The groups are shells around one centre, one inside the other: the same stretched ball of 6 dimensions in 8 sizes.
Some rows, each with its group after it:
[ 44 -19   0  20 -17 -42  -6  17 -22   9  39]	C
[ 23   3  -1  17  14 -66 -24   8  28   0  21]	H
[ 50  14  -3  10  -1 -45  -2  -7 -22  -2  30]	K
[ 31  12   6  38   9 -18  -4  10 -16  -7  21]	E
[ 39  21  -8  49   3 -34 -13  12  -9   6  10]	E
[ 13   1   2   0  26 -30  -4  23   1   1   0]	Q
[ 34  15   4  45  13 -39  -3  19 -12   0   5]	L
[ 26 -29  15  -3   4 -35   6  25 -21  -2  31]	Q
[ 56 -13  -7  68 -32 -46  -9  34 -32  24  25]	H
[ 43  -9 -10  21 -15 -31  -9  18 -23  15  27]	G
[ 21 -20   5  -5   8 -55 -12  17  10   1  29]	G
[ 32  -2  10  16   6  -7   9  15 -36  -6  24]	N
[ 18 -26  -4   3   0 -46 -20  29  12  13  25]	L
[ 19   2   4  25  14 -53 -24   6  26  -7  29]	C
[ 18 -18  -5   6   7 -62 -21  30  21  15  13]	C
[ 37   6   5   5   4  -5   7  -2 -37 -10  34]	K
[ 21  -2   0   2  18 -36  -4  23  -4   5   5]	E
[ 26  29  10   8  31  -5   9  -5 -23 -21  12]	K
[ 47  -4 -16  72 -26 -50 -27  30  -5  26  21]	H
[ 32  27 -14   0  18 -44 -15  -3   6   3   7]	K
[ 44   0  -2  18  -5 -47  -5   8 -18   5  27]	L
[ 46  -9  12  40  -7 -28  13  26 -45   3  21]	Q
[ 12  17  -4  19  28 -31 -18  14  19  -2   1]	N
[ 31  22   9  35  20 -30  -1   3 -10 -14  16]	E
[ 34   3   9  -4  17 -43   9   8 -20  -7  17]	Q
[ 45   4  -9  30  -4 -54  -6  23 -16  17   7]	C
[ 10 -19 -15  22   1 -54 -38  37  37  24  12]	K
[ 44 -11  -8  18 -13 -41  -5  24 -25  18  20]	L
[ 30  -5  11   4   7 -17   3   4 -23 -11  37]	G
[ 35   6   7  13   5 -22  -4  -6 -17 -14  41]	G
[  3  -8   1  -2  25 -48 -24  19  34   0  14]	N
[ 34  -6  10  28  -4 -37 -15  -3  -1 -13  54]	K
[ 15 -27  12  14   8 -25  -2  37 -10   3  19]	H
[ 24  17  -8  36  15 -54 -26  12  24   5   8]	Q
[ 48   6 -10  43  -7 -57  -6  28 -19  21   1]	H
[ 39   3  -9  18   3 -39   1  29 -25  19  -5]	N
[ 29  -4  14   0  16 -39   7  11 -16 -10  23]	E
[ 19  -4  -6  28   9 -51 -23  29  19  13   7]	E
[ 33  12  -3  52   6 -33  -9  26 -11   9   1]	L
[ 23   5 -11  23  10 -34 -15  28   2  15  -2]	L
[ 17   0  15  -1  25 -51 -11  -2  18 -20  34]	Q
[ 16 -26  -3  25  -1 -70 -32  34  34  15  23]	K
[ 39  -2  12  22   0 -23   4   3 -29 -12  40]	L
[ 28  -9  13 -16  15 -36   8   6 -18 -11  30]	C
[ 26 -10  -5  55  -5 -51 -26  35  14  17  15]	G
[ 30  -3  -6  31   2 -32  -7  35 -14  18   0]	E
[ 20 -22   8  30  -2 -19  -9  30  -9   3  30]	H
[ 29  -4  16 -10  17 -31  10   2 -21 -17  32]	G
[ 33   8 -15  26  -2 -18 -15  17 -12  14  13]	Q
[ 43   3  -5   6   4 -52   1  14 -19  10  10]	H
[ 38   0 -12  61 -14 -57 -30  23  11  18  22]	N
[ 38  16   3   6  10 -14   5  -6 -30 -11  28]	C
[ 41 -12  -1  52 -11 -57 -10  35 -11  18  15]	G
[ 24 -12  14  31   7 -16   2  26 -21  -4  24]	N
[ 43 -18  -7  32 -14 -51  -2  43 -26  28   5]	N
[ 34   7 -21  35  -2 -50 -23  28   5  26  -2]	C

New rows, each followed by its group:
[ 42 -14  -7  27 -11 -43  -1  39 -28  25   5]	C
[ 26  31   2  -6  34 -25   4  -5 -11 -14   4]	H
[ 24  -9 -15  16   0 -46 -23  30  10  21   9]	E
[  4 -12  14   2  29 -34  -7  25  13  -7  13]	H
[ 32   7 -10  -1   7 -49 -15   4   4   5  19]	C
[ 38  16  12  22  13 -12  13   2 -38 -14  22]	C
[ 34  -6 -15  42 -15 -23 -21  29 -10  22  18]	N
[ 33 -16  -9  41 -16 -35 -18  35  -9  22  20]	E
[ 42 -12  -3  59 -18 -41 -13  33 -16  18  22]	E
[ 15  28   0   0  33 -19 -12  -9  10 -17  16]	H
[ 26 -31  -5  23 -13 -37 -16  40  -6  21  23]	G
[ 43  22   6  36   8 -26   3  -1 -27 -11  23]	E
[ 25   6  -9  18  10 -28 -12  23  -5  11   3]	E
[ 39 -14 -25  39 -26 -50 -33  32   4  35  20]	K
[ 50  10 -15  50 -18 -44 -21   8 -10  14  29]	H
[ 15 -12  11  23  14 -47 -16  20  17  -5  26]	L
[ 32  -6  15   4   9 -30   6   3 -21 -14  38]	E
[ 52   6   0  43 -10 -35   3  14 -36   6  22]	L
[ 20  10  22   6  27 -34  -6 -16   8 -33  46]	H
[ 36   5  -6   8   8 -47  -2  19 -14  11   4]	C
[ 54  30  -2  63  -2 -33  -1   4 -31   0  15]	H
[ 23 -14 -11  58  -6 -56 -30  48  19  28   2]	H
[ 47  -4   1   9  -8 -40   0   4 -27   1  36]	Q
[ 32 -19   8  41  -4 -28   4  43 -30  13  10]	N
[ 50 -10 -10  57 -28 -44 -17  25 -18  21  30]	Q
[ 33   3  -1  48  -4 -40 -22   9   5   0  33]	G
[ 38 -17  -8  55 -20 -59 -27  31   6  20  28]	Q
[ 14 -13   3  22  14 -58 -19  31  22   7  11]	C
[ 56  -4  -6  66 -29 -25  -5  26 -42  18  27]	K
[ 15 -22  -8  13   3 -48 -23  39  16  21   9]	G
[ 36  -4  10  -7   5 -33   3  -5 -20 -13  44]	Q
[ 18 -21   4   7   2 -35 -18  17   9   0  37]	G
[ 39  -7  19  17   6 -31  15  11 -36 -12  31]	C
[ 35 -24 -20  37 -23 -50 -27  43   1  37  14]	Q
[ 44  -9 -11  37 -20 -55 -23  17  -2  17  33]	N
[ 50   4  -7  56 -12 -43  -4  29 -29  19   7]	G
[ 37  -6  15  36   0 -36   0  11 -19  -9  38]	E
[ 48  10   7  44  -4 -20   6   8 -39  -5  28]	G
[ 28  28   2  40  17 -32 -17  -6   8 -14  24]	Q
[ 27  -8  19  15  12 -21   9  13 -24 -14  30]	G
[ 24 -23 -12  33  -7 -46 -19  51   2  31   1]	C
[ 32   6 -15  25   0 -57 -26  14  15  14  16]	C
[ 39  -1  19  43   2 -17  11  14 -38 -12  30]	N
[ 17   1   9  10  23 -48 -11  12  14  -8  17]	E
[ 19 -16   0  54  -1 -41 -22  42  11  15  12]	N
[ 39 -19  13  30  -5 -39   8  27 -31   3  26]	G
[ 27  19   5  12  25 -32   0   6  -7  -8   7]	E
[ 25  19   5 -17  32 -35   3  -4  -6 -14  11]	N
[ 22  -7  -3  43   2 -56 -28  26  23  10  18]	G
[ 30  -6  -4  59  -7 -42 -21  32   3  14  16]	L
[ 18 -22  19  39   8 -36  -5  33  -3  -4  25]	H
[ 23   1  -9  11   5 -26 -20  12   5   6  22]	G
[ 26 -20  -9   7  -1 -42 -10  38  -7  23   6]	G
[ 47  18  -4  30   5 -53  -1  10 -19   6   7]	H
